The same things were measured in two ways. Each way mixes the same 7 hidden numbers, adds some noise and spreads widely along 5 directions of its own, which tell nothing about the thing.
In the rows, 128 means zero.
Some things both ways: the first way, then the second way.
[141 146 153 115 132 104 155 103 111 165 111  80 135 157 133 163  90 149
 116]
[134  87 171 129 247 221 117 136  97 135 134 185  64 131 233]

[170 147 153 140 125 157 135 101  66  96 174  66 144  84  63 177 161  86
  97]
[149  79 190 106 112  79  77 161 153 110  86 132 169 151  76]

[123 108 131 127 109 145 133 118 140 129 124 134 109 151 120 115 133 126
 136]
[120  70 133 147 174  68  50 121  90 106 178 150 133 187 129]

[136 110 129  94 136 120 128 129  89 140 100 109 158 133 116 167 114 134
 119]
[171  85 139 168 182 149 146  96 111 133  34 131 105  94 162]

[113  95 102  66 117 105  99 136  71 185 122  98  74 137 100 142 121 153
 147]
[133 109 177  50 139 180 144 165 186 165 153 152 111 127  91]

[124 128 115 112 105 123 116 131 136 140 159 115 108 127  91 121 157 126
 153]
[105 111 146 102 139 101  70 185 138 105 189 171 125 162  89]

[137  85 128  88 133 120 162 113 109  76 142 106 145 130 114 136 113  98
 124]
[135 174  93 203 138  95 111 148 107  74  89 160 137  78 160]

[159 118 173 135  76 194 143  84  94  46  86 151 112  98 103 184 155  56
 159]
[103  68 196  72 189 148  83  97 165 167 237 141 102 145 160]

[149 102 137 103 127 138 146 122 110  95 147  87 123 135 106 140 131  98
 114]
[153  84 180 110 175 122  99 137 139 117  76 110 127 130 139]

[130 144  88 174  94 124  94 132 200 178 194 110  70 137  78  84 200 164
 145]
[107 110 134  98 111 132 145 134 168 144 202 188 101 108  95]

[126  89 142 112 158 140 154 106  94  95 138  76 150 130  99 118 116 110
  87]
[131 120 100 144 165 136 129 113 118 107 188 156 121 113 138]

[138 114 138 117  91 133  98 129  44 155 154 111 123 142  93 101 157 127
 112]
[119  70 118 216 177  78  57 149  78  98 206 124 127 159 115]

[121 107 120  86 120 125 117 153 131 140 143 106 110 157 111 124 129 128
 153]
[129  80 157  99 182 100  62 178 112 106 122 121 122 183 103]

[135 101 117 105  91 142 131 129 140 136 121 148  75 150 130 132 139 113
 141]
[103 101 120 128 156 143  99 100 112 145 232 123 144 123 151]

[ 86 118 117  76 133 103 132 118 124 155  98 136 148 126 115 139 107 145
 169]
[139 109 106  69 158 162 172  83 148 186 187 151 118 144 129]

[124 180 157 113  66 113 113  99  94 150 111 130 130  99  96 156 161 115
 192]
[134 151 146 115 147 124 142 141 179 145 175 153 118 113 150]

[153  76  96 124 131 127 118 144 125 147 184  69  75 167  97  96 147 144
  78]
[137  44 128 129 172 165 137  51 113 195 161  90 121 117 126]

[ 89  99 151 103 161 131 157 106 107 148 114 102 137 166 130 104  69 146
 113]
[172  98 128 101 161 118 175 120 116 127 102 126 131 151 159]

[145 117 134 130 102 147 113 128 126 130 115 124 116 146 109 143 146 129
 139]
[130  63 133 160 186 115 100  86 104 152 133 128 103 136 144]

[152 126 138 112  85 146  83 149 109 138  76 124 127 130 104 177 169 123
 166]
[154  86 165 139 179 119 100 130 150 125  64 134 101 119 108]

[145 132 129 127  90 147 102 137 158 124 113 116  95 130  94 146 179 118
 173]
[140 152 126 160 112  30  69 158 155  71  72 147 151 115  82]

[125  74 148 119 110 190 126 133 149  79  85 153 100 160 127 128 127 104
 154]
[144 128  65 120  87  58 157  83 125 155 171  83 192 137  86]

Other things, the second way, with their names:
(339): [141 115 169 125 170 122  94 131 150  85 163 126 141 106 156]
(369): [157 129 133 115 140  91 111 107 156  91 155 136 169 124 120]
(427): [161  97 168  85 157 142 169  90 159 157  80  73 133  89 167]
(243): [109 119 125 146 172 106  79 141 108 115 166 142 118 133 153]
(433): [118 109 116 129 146 139 114 140 110 160 172 137 136 146 124]
(441): [141  87 154  92 171 123 106 163 134 103 140  64 132 133  97]
(306): [160  48 175 117 196  85 101 103 119 130  62  76 114 154 146]
(77): [148  80 154 114 212 149 129 132 149 107 146 183  52 132 124]
(117): [ 99  89 153  98 133  50  18 168 147 124 179 114 153 186  41]
(430): [127 155 141  80 100  72 114 132 172 104 125 124 161 103 123]
(209): [116 131 113 143 152 139 117 133 121 111 167 188 110 109 145]
(342): [129  93 121 123 159 113 141 101 118 138 162 154 107 133 155]
(194): [138 109 126  47 116 140 135  99 145 180 163 125 178 160  98]
(378): [133  86 130 160 170  94  94 150 103 125 130 116 116 153 121]
(439): [126  78 169 138 171 129  68 171 104  92 127 136 126 139 134]
(90): [139 146 113 173 111  91 105 192 108  56 117 146 164 110 108]
(269): [117 112 151 103 165 148  92 143 145 107 189 196 109 131 130]
(229): [150 117 119 115 106  88 162  87 157 173 133  84 168 115 113]
(446): [128 119 115 160 136 109 121 158 106 119 120 132 128 120 127]
(444): [135 154 103 124 101  52 144 138 161  98 137 108 145  99  94]
(208): [172 124 224  86 194 190 134 186 176  63  92 168 106  95 187]
(423): [112 140 138  95 143 117 101 145 159 136 204 157 131 140 127]
(449): [111 133 135 102 141 141 147 101 162 153 176 183  95  92 163]
(116): [130  69 118 111 184 141 109 125  85 146 136 141 107 172 133]
(345): [156 109 121 102 116  71 152 121 142 117 118 112 150 136 103]
(157): [147  87 128  89 153 110 147  91 141 179 156  92 138 156 117]
(418): [153  70 200  90 177 160 112 122 148 121 145 137 133 134 161]
(527): [137  77 148 150 190 147 105 119  88 126 146 114 131 134 184]
(456): [126 140 124 119  79  84 135 171 125  98 155 155 175 128 125]
(326): [120 100 149 139 167  47  24 162 111  74 183 155 151 192 126]
(461): [130 128 141 119 142 123 121 142 146 165 119 143 127 134 131]
(518): [155 118 119 125 142 113 147 118 142 162 106 134 130 136 111]
(470): [136 107 166 130 172 114 116 134 145 101 170 119 120 111 172]
(73): [143  98 137 127 152  77 155 151 127  99 109  97  99 119 143]
(260): [133 129 112 150 124 151 178 103 137 165 144 168 120  84 154]
(222): [209  60 222  52 226 144 144  94 171  92  49  86 117 132 173]
(163): [150 141 107 112 116  82 114 114 139 129 171 155 192 167 117]
(17): [134 140  94 147 119 102 152 131 122 130 156 154 139 124 132]
(395): [153 114 179 115 208 156  97 134 158 119 151 185 106 144 167]
(336): [144 143 157 131 162  78  90 174 161  72 125 167 114 134 134]
(408): [128  83  96 126 130 141 156 114  93 145 135 159 115 126 114]
(235): [129 102 176 130 183 162 109 135 140  86 169 165 102  90 181]
(182): [105 116 116 108 156 156 129 102 117 170 161 106 124 101 163]
(124): [139  83 176 133 196 100  67 120 123  56 107 126 115 112 174]

Some of these things the first way, each followed by its name:
[ 71 130 126  88 131 126 111 124 105 190 112 137 115 125 105 121 116 147
 161] => (345)
[126  82 147  93 139 138 164 115 128  97  98  99 144 149 135 100 118  87
  88] => (222)
[111 111 100  90  88 105 115 131 126 162 155 142  82 137 110 103 146 132
 163] => (229)
[134 102 144  81 104 141 147 117  74 123  91 158 135 143 141 162  97 102
 133] => (527)
[ 85  83 137  98 116 160 121 136 123 119 123 163 112 155 116  85 118 119
 166] => (73)
[158 115 143 147  93 151 107 139 170 120 111 104  92 185 117 126 150 146
 151] => (518)
[145 123 125  97  79 132 117 145 138 124 106 170 129 143 128 165 141 119
 182] => (433)
[117 116 116 124 119 126 146  95 155 120 143 123  91 122 102 132 134 127
 156] => (449)
[128 142 127 129 146 113 139 106 133 157 161  68 125 127  90 132 130 144
 111] => (209)
[138 171 149 126  88 128  96 142 112 156 142 119 147 125  91 148 166 128
 167] => (378)
[143  57 113  84  94 154 125 149 116 111  95 172  90 167 146 139 125 107
 137] => (439)
[ 91  75 107  83 123 138 123 132 129 119 151 125  87 134  99  81 138 115
 155] => (444)
[104 129 137 126 122 126 115 115 119 190 125  95  85 165 113 113 112 172
 136] => (17)
[140 110 136 105 108 147 120 141 104 134 114 135 131 147 118 145 132 113
 129] => (90)
[132 114 106 108 115 102 146 108 109 116 159 143 150 110 103 135 137 123
 140] => (260)
[138 103 167  79 108 144 155  97  54 111  46 133 147 125 138 172 105  82
 118] => (208)
[144  45 119  86 105 173 106 141  91  68 133 107  54 142  93 132 145  93
 147] => (117)
[148 114 136 128  81 145 127 125 140 140 118 118  73 157 124 114 161 104
 120] => (339)
[139  98 132 111 107 147 120 137 121 114 127 134 113 157 117 138 129 124
 150] => (446)
[ 84 194 135  72  81 101  97 130  94 194  91 181 171  77 102 178 147 124
 226] => (157)
[112 100 113 109 115 147 143 118 180 121 143 115  42 144 114 117 135 112
 158] => (430)
[129 157 154 148 102 169 114 125 169 182  83 105  67 150 119 149 155 127
 134] => (124)
